The rows come from 4 hidden closed curves, with some noise, and rows from the same curve form a group. Each curve winds through 6 dimensions. The rows are also pushed far along 5 directions, which tell nothing about the answers.
Some rows, each with its group after it:
[-4.79  1.02 -3.79  0.39  2.82 -0.85 -2.92 -1.32  1.77  2.23 -4.26 -3.95
 -6.19  2.17  0.84] => sikaz
[-1.11  1.70 -1.26  1.98 -4.41  0.84 -3.54 -0.61  3.69  0.30  1.95 -2.11
 -4.67  0.74 -0.39] => sikaz
[-0.58 -5.37 -3.52  0.23  3.42  4.14 -0.23 -0.25 -0.36 -4.10  3.11  2.74
  0.42  3.69  3.44] => Goped
[ 1.70 -2.33 -4.11 -5.03  2.88 -1.69  0.89  3.51  0.39  2.44 -0.26 -2.95
 -1.64 -0.90  5.15] => ven
[ 4.26 -5.19  3.10 -0.62  2.59  1.14 -2.30  0.18  0.82 -0.68  2.58  0.72
  1.56  0.66  5.49] => ven
[ 2.99 -3.42  2.30 -2.38  5.09  2.00 -0.92  3.02 -1.09 -2.21  1.47  2.35
  3.81 -1.23  6.25] => gogen
[ 0.07  2.71 -0.97  3.21 -2.76 -0.50 -0.45  0.01  1.92  3.15 -2.11 -1.79
 -2.66 -0.20 -0.37] => gogen
[ 3.90  1.33  2.41 -0.25 -1.99 -2.38  2.16  1.56 -0.24  3.83 -1.85 -2.73
  1.91 -2.99  1.90] => gogen
[-3.10 -0.13 -6.79 -5.59  1.10 -2.58  5.16  2.36  0.75  0.67 -2.22 -1.74
 -2.78 -1.95 -1.88] => sikaz
[ 2.37  3.00  3.12  4.58 -5.50 -0.10  0.77 -4.57 -0.12 -2.89  0.75  0.68
  1.42 -0.96 -5.68] => sikaz
[ 2.27  1.57  3.89  0.89  0.88 -2.65 -0.06  0.12 -3.05  1.29 -4.28 -3.52
  1.19 -0.29  3.19] => gogen
[ 0.53  0.45 -2.67 -0.96 -5.88  1.26 -1.29  2.03  5.62  3.57  2.91 -1.40
 -3.89 -0.15  2.89] => gogen
[-1.41 -1.69  5.50  0.72  3.69  3.95 -6.23 -0.60  1.63  0.79 -0.31  0.81
  0.12  2.47  8.30] => sikaz
[-3.82  2.90 -1.60  1.96  0.79  1.20 -2.00 -1.56 -1.12 -2.53 -0.37  1.37
 -0.96  1.33 -3.76] => gogen
[ 1.15 -0.26 -0.44 -0.35 -2.50  1.09  1.94 -2.29 -0.14 -3.07  5.08  2.75
 -1.28  0.49 -3.66] => Goped
[ 4.15 -4.55 -3.20  0.68 -4.87  0.33 -0.86  1.28  4.68  0.48  5.04 -0.73
 -1.25  0.75  0.94] => Goped
[ 0.08 -0.35 -3.09  0.05  3.10 -1.63  0.30  2.14 -0.82  2.72 -2.87 -2.05
 -2.05  0.04  2.51] => ven
[ 0.57 -0.75  1.63 -2.21  3.20 -0.57 -0.57  0.33 -6.35 -2.89  2.68  0.70
  2.85  0.43 -0.13] => gogen
[ 1.99 -2.72 -3.31 -1.88  2.71 -0.50  1.87  5.12  3.17  2.09 -0.95  0.05
  0.18 -2.55  2.33] => ven
[-0.31  1.85 -2.10  1.10  0.03 -4.00  1.32  1.49 -1.42  2.53 -4.58 -3.82
  0.02 -1.38 -2.76] => Goped
[-1.48 -4.43 -2.75 -3.25  5.23  0.02  0.48 -0.14 -2.50 -2.26  2.10  0.20
 -1.38  2.16  1.15] => Goped
[ 2.25  0.73 -1.07  1.66 -2.59 -1.61  2.19 -1.73 -2.18 -3.33  2.11  0.14
  1.17 -0.50 -5.93] => sikaz
[ 0.39  2.82  2.13 -0.87  0.94 -2.60  1.41  1.57 -0.44  2.84 -3.56 -0.63
  0.95 -4.29 -1.88] => gogen
[ 1.70 -0.56  5.22  2.05 -0.64 -1.39 -1.06 -2.39 -1.20  0.58 -0.06  1.10
  0.67 -0.49 -0.89] => ven
[-1.03  4.28  2.30 -1.03  2.81 -1.82  1.16 -2.12 -2.74  2.37 -4.89 -1.96
 -2.03 -1.28  1.85] => Goped
[-0.79  1.88 -1.42 -1.02 -2.39 -0.34 -0.01  1.02  0.69 -0.50  0.67 -1.58
 -1.61 -1.21 -0.03] => sikaz
[ 2.53  0.09 -2.95 -3.64 -1.57 -3.64  2.98  1.98 -1.26  1.84  0.69 -2.48
 -0.86 -1.93 -0.39] => ven
[ 4.02 -1.55  2.56 -0.55 -0.33 -2.32 -0.33 -0.06 -0.80  0.28  1.99 -1.05
  0.78 -1.32 -0.20] => Goped
[-0.12 -4.33 -0.96 -1.36  4.55  0.41  1.46  0.90 -0.23 -1.66  0.09  2.89
  1.43 -0.71  0.16] => ven
[-0.19  1.68  7.96  1.71  4.83 -1.63 -6.73 -1.68 -3.09  2.86 -3.65 -1.78
 -0.05 -0.58  3.79] => ven
[ 2.97 -3.23  1.32  1.90 -1.96  1.15 -2.06 -1.19  3.69  1.57  1.06 -0.72
 -1.62  1.61  4.43] => ven
[-0.06  6.01  3.89  2.94 -6.76 -3.08 -0.34 -2.69 -0.11  1.75 -2.30 -3.63
 -2.98 -1.82 -2.40] => sikaz
[-4.65  1.63  3.02  1.51  2.88  1.25 -3.29 -2.02  0.06  0.17 -3.36 -0.40
 -0.45  1.46  0.56] => gogen
[ 3.10 -1.75 -1.62 -2.42 -1.32 -1.72  4.91  2.89 -0.70  0.98  0.28 -2.40
  0.91 -1.33  2.68] => sikaz
[-2.70  2.63  2.02  0.34  0.24 -2.10  3.74 -0.46 -4.86 -0.64 -2.50  0.86
  1.46 -0.76 -4.83] => Goped
[ 6.67 -1.92  5.89  0.45  0.77 -1.31 -2.11  0.69 -1.19 -0.69  3.46  2.08
  4.51 -2.72 -0.29] => sikaz
[ 3.23 -2.24  3.55 -0.72  2.54 -1.76 -1.36  0.89 -4.28 -0.56  0.44 -0.04
  4.28 -1.62  1.90] => Goped
[ 2.18 -0.86  0.82 -0.73  0.50 -0.89 -1.26  1.15 -0.69 -1.73  2.44 -0.52
 -0.29 -1.53  0.09] => sikaz
[-0.09 -1.46  0.67  5.25 -0.79  5.15 -5.57 -1.86  4.14  0.60  0.97  0.38
 -1.98  4.86  5.73] => sikaz
[ 0.97  0.57  0.39  1.02 -0.70 -0.49  0.05 -0.40 -3.54 -1.91  1.66 -0.11
  1.00  0.97 -1.21] => gogen
[-0.13 -4.95 -3.90 -1.58  1.99  1.39  1.51  0.80 -0.22 -1.58  3.74  1.37
 -0.63  2.90  0.01] => sikaz
[ 0.59 -0.84  4.15 -0.68  3.84 -2.18  1.07  2.13 -4.45 -0.06 -1.27  1.07
  2.54 -1.71  0.41] => Goped
[-2.41 -2.52 -7.77 -3.99  0.97 -0.26  7.63  2.21 -0.29 -2.00 -0.89  0.12
 -0.47  0.96 -1.37] => gogen
[-4.07  3.08  0.89 -1.45  2.00 -3.63  0.99  0.49 -2.11  2.50 -4.47 -2.66
 -1.55 -1.22 -3.00] => Goped
[-2.85 -4.10 -6.05 -1.08  2.12  0.35  2.29  0.69  2.95  0.04 -0.48  1.38
 -2.61  1.03 -1.81] => ven
[-2.77 -2.02  0.39  3.19 -0.62  5.17 -3.01 -2.28  2.02 -2.93  3.89  3.25
 -1.10  4.19 -0.28] => gogen
[-6.57  0.00 -5.12 -1.52  2.25 -0.50  1.13 -0.02 -1.63  0.88 -1.46 -0.96
 -4.60  3.30 -2.09] => ven
[ 3.39 -2.31  2.47 -1.26  2.52 -0.04 -2.53  0.06 -0.56 -1.42  2.12  0.49
  2.47 -1.44  2.29] => Goped
[ 3.59 -1.49  4.98  0.23 -1.70  0.68  1.81  0.07 -1.95 -2.87  3.26  3.33
  3.91 -1.02  0.35] => gogen
[ 3.90 -0.28  0.30  1.48 -2.18 -3.97  4.24 -0.15 -1.30  1.13 -1.24 -1.21
  1.72 -2.36 -4.81] => ven
[-2.38  3.18  2.02  0.86  2.68 -1.56 -0.45 -2.93 -5.88 -0.91 -3.15 -1.77
  1.82  1.08 -2.64] => ven
[ 2.68 -0.85 -3.28 -3.58  0.17 -4.44  4.51  1.93 -3.58  1.22  0.12 -1.68
 -0.30 -2.62 -1.09] => Goped

New rows. What belongs after each?
[-2.36 -0.50  0.05  0.26  1.76  1.29 -2.72  0.16  0.78  0.96 -1.61 -2.82
 -4.64  2.29  6.89] => sikaz
[ 8.14 -0.89  2.10  1.99 -3.76 -1.92  2.37  1.06  1.57  2.64  0.39 -0.36
  2.94 -2.33  0.55] => sikaz
[ 3.06 -1.11 -2.62 -1.26 -0.41 -2.25  1.80  2.37  0.65  2.59 -0.08 -2.07
  1.16 -1.09 -0.61] => sikaz
[-2.29  1.56 -3.28 -1.51  4.42 -2.71  2.34  0.98 -4.36 -0.86 -4.03 -1.54
 -0.23 -0.31 -2.48] => gogen
[-1.06  3.43  0.25  1.98 -4.99  1.18 -0.33 -5.30  0.85 -1.53  0.86 -0.17
 -1.28  1.06 -3.46] => Goped
[-5.03  1.45  3.53  2.71  1.95  3.29 -0.97 -4.35 -3.79 -3.35 -0.35  3.08
 -0.04  3.93 -0.89] => Goped
[-4.53  2.67 -3.13  0.61 -0.70 -0.38  1.62 -3.04  0.72  0.73 -3.68 -0.28
 -2.68  0.89 -3.88] => sikaz
[ 2.06 -3.42  0.28 -1.09  1.88 -2.79  1.36  2.80 -2.76 -0.96  1.18 -0.09
  2.90 -1.25 -2.45] => Goped
[-1.29 -0.73 -4.15 -4.24  6.28 -3.84  3.54  1.05 -3.35  0.33 -3.36 -0.67
  0.82 -1.84 -3.38] => sikaz
[ 0.31 -2.82 -8.28 -3.44  0.99  1.23  4.44  2.71  4.98  1.05 -0.34 -0.68
 -3.16 -0.29  3.23] => Goped
[-1.52  4.32  1.26  3.12 -6.03 -2.94  1.56 -1.08  2.11  3.66 -4.31 -3.51
 -1.27 -0.94 -4.70] => Goped
[-3.27  2.97 -0.66 -0.76  0.32 -1.34  0.65 -1.08 -3.95 -1.82 -0.29 -0.09
 -1.99 -0.33 -2.88] => sikaz
[ 2.76 -3.29 -2.93 -2.13  0.21  0.89 -0.99  0.26  4.16  0.45  2.09 -1.47
 -1.74 -0.14  3.84] => Goped
[-0.12  2.58  5.85 -0.81  2.79 -1.38 -0.91 -1.20 -4.01 -0.43 -2.50  0.69
  2.36 -2.25  0.66] => sikaz
[-2.90  0.26 -0.74 -0.78 -0.33 -0.75 -0.12 -0.17  0.36 -0.43  0.87 -0.04
 -1.59  0.58 -3.83] => Goped
[-4.90  3.24 -1.19  2.47  0.39  1.92 -3.30 -2.01  1.21 -0.07 -1.51 -0.14
 -1.90  1.67 -1.97] => gogen
[ 2.62 -5.10 -1.70 -2.16 -2.15  1.74  1.40  0.30  3.47 -1.68  5.32  1.24
 -0.14  0.59  1.41] => Goped
[ 0.16 -1.37 -4.81 -3.61 -3.58 -2.14  5.43  1.94  3.86  0.94  0.59 -0.61
 -0.35 -2.40 -4.58] => ven
[-8.85  2.00 -2.25 -0.57  2.63  4.84 -2.35 -1.81 -2.53 -2.69  0.20  1.51
 -2.24  5.78  1.31] => ven
[-1.82  1.95 -2.28 -5.23  2.48 -3.74  4.76 -0.75 -4.15  1.65 -3.41 -2.14
 -1.75 -1.70 -0.59] => Goped
[-2.21 -2.67 -2.28 -0.17  5.20 -0.57 -1.66  2.54 -1.22  0.71 -3.46 -1.86
  0.48  1.03  2.60] => Goped
[-0.93  4.98 -2.99 -0.29 -6.86 -2.06  3.41  0.65 -0.02  1.58 -0.55 -2.51
 -0.38 -1.57 -4.58] => sikaz
[ 0.51  0.24 -1.30  2.83 -5.30  0.55 -0.24  0.43  7.55  3.19 -1.25 -2.61
 -3.02  0.34  0.14] => Goped
[ 2.13  0.24  0.78  1.83 -1.72  0.67  0.28  0.99  2.73  1.95 -2.71 -1.51
 -0.19 -0.02  4.93] => gogen
[ 0.98 -2.54 -3.14 -2.55  2.35 -0.69 -0.26  4.55  3.38  3.46 -1.87 -1.85
 -1.73 -1.64  5.94] => Goped
[-3.21  0.46 -1.62  2.06  2.58  0.55 -4.71 -1.66  2.10  1.56 -3.32 -3.42
 -5.20  2.71  3.14] => sikaz
[ 0.14  3.38  6.33  3.16  2.98  0.06 -3.87 -3.08 -3.25  0.61 -2.22 -0.32
 -0.85  0.61  2.19] => Goped
[-2.35 -1.73 -4.42  0.53 -0.72  1.87  0.63 -2.65 -1.52 -2.92  2.16  0.63
 -1.45  3.57 -1.61] => Goped
[-1.51  2.88  3.90  1.16  4.87 -1.47 -1.09 -2.82 -3.50  1.49 -5.99 -0.50
  0.71 -0.57  1.05] => sikaz
[ 3.61  1.42 -0.26  0.94 -2.30 -2.25  1.66  0.39  2.15  4.02 -4.24 -2.58
 -0.07 -2.54  2.06] => ven
[-3.53  1.15 -3.08 -1.63  1.62  0.54  0.95  1.39  2.33  1.07 -2.57 -0.22
 -2.23 -0.35  0.13] => Goped
[-0.68 -0.84  0.14  1.46  4.10  0.58 -1.39  1.44  2.92  2.81 -6.02 -2.57
 -1.40  0.82  6.75] => gogen
[-7.40  2.68  0.92 -0.73  2.60  0.95 -1.39 -0.79 -2.15  0.14 -2.56  0.01
 -1.57  2.42 -1.19] => ven
[-2.40  5.48 -1.51  3.34 -5.88 -0.83  0.56 -3.33 -2.95 -0.05  0.94  0.27
 -1.14  1.68 -7.84] => sikaz
[ 0.84 -2.07 -3.85 -2.29 -1.18  0.47  0.21  1.11  1.26  0.37  2.97 -0.50
 -2.46  1.11  1.98] => ven
[-0.63 -4.35 -5.73 -3.33  0.78  1.29  0.85  1.32  1.92 -3.88  4.75  1.96
  0.15  0.49 -2.31] => Goped
[ 3.30 -1.49  3.33  0.85  1.93 -0.57 -3.31  1.02 -2.54 -2.27  3.03  1.98
  3.16 -1.52 -0.34] => Goped
[ 2.74 -1.30 -1.72 -1.37 -1.47 -1.40  5.15  0.66  1.33  1.36 -0.32 -1.09
 -0.67 -1.01  1.15] => Goped
[ 2.99  1.42  4.27  3.41 -2.01  2.78 -2.09 -1.04  4.28 -0.37  1.56  1.89
 -0.01 -0.90  1.65] => Goped
[-3.08 -0.18 -2.86 -1.21  1.22  0.11 -1.01 -0.03  0.09 -1.76  0.59  0.26
 -0.25  0.23 -3.27] => Goped
[ 7.18  0.62  1.48 -0.08 -3.85 -4.29  1.87  2.51 -0.92  0.75  2.20 -2.61
  1.52 -4.19 -1.65] => sikaz
[ 7.05 -2.58  6.25 -0.08 -0.03 -1.69 -1.68  0.34  0.18  0.97  1.42 -0.54
  3.27 -2.55  3.64] => ven
[ 0.97  2.98  8.84  3.56 -2.82  1.58 -4.57 -1.81  0.65  2.46  0.52  1.08
  0.96 -1.21  2.04] => gogen
[ 1.05  1.83  3.19 -1.10  3.12 -2.09  1.12  0.88 -3.66  4.04 -5.24 -1.81
  1.92 -1.29  4.16] => sikaz
[ 1.62 -2.64  6.42  0.04  6.22  0.66 -5.28 -0.10 -2.90 -1.48  1.35  1.84
  2.52 -0.03  3.39] => ven
[ 0.37 -0.45  0.25  1.02 -1.53  0.85 -2.13 -0.30  3.13  1.94  1.31  0.89
 -2.51  0.69  1.05] => sikaz
[ 3.98  1.67  0.48 -0.96 -3.12 -1.56  0.82  2.04  0.61  2.55 -0.08 -2.54
  1.46 -2.72  2.26] => gogen
[-1.73  1.34 -3.26 -0.17 -3.78 -3.78  2.00  0.75 -0.50  1.80 -2.47 -2.80
 -0.08 -1.31 -5.36] => Goped
[ 2.34  1.83  3.98  1.67 -1.49 -0.56 -0.52 -2.70 -4.67 -1.58  1.21  0.05
  2.21  0.44 -0.71] => ven
[-2.06 -0.89 -1.89  1.41 -3.69  1.36  0.08  1.47  4.55  1.05  1.09  0.61
 -2.92  1.29 -0.83] => Goped
[-4.38  0.97 -3.71  2.02  0.16  4.23 -3.20 -1.64  0.80 -0.65  0.61  0.85
 -1.69  4.55  0.49] => sikaz
[-4.34  0.11 -6.60 -1.08  1.51  0.80 -1.62  1.35  3.09  1.25 -3.16 -3.40
 -4.46  2.87  3.44] => gogen
[ 0.27  0.27  1.75 -0.96  5.56 -0.57 -0.76  3.11 -3.37 -0.20 -1.16 -0.22
  2.70 -0.92  1.61] => ven
[-5.42  2.27 -1.44 -0.99  5.40 -0.44 -0.78  0.98 -4.07 -0.73 -2.31 -1.02
 -0.26  1.35 -1.94] => ven
[-1.51  4.18  4.43  1.59  3.36 -0.43 -3.23  1.25 -2.82  2.19 -3.76 -1.68
  1.08 -0.74  2.23] => ven
[-5.50 -2.09 -3.42 -1.80  4.49  3.28  2.03  1.03 -2.26 -2.97  1.15  3.25
 -0.71  3.51  0.67] => ven
[ 1.26 -3.74  0.90  0.38  0.94  1.86  0.54  2.57  1.54 -1.26  2.15  2.83
  1.06  0.22  1.87] => Goped
[ 4.39  0.21 -2.61 -2.34 -2.69 -1.92  0.77  1.60  3.65  2.66  1.20 -1.81
 -2.23 -3.43  1.19] => Goped
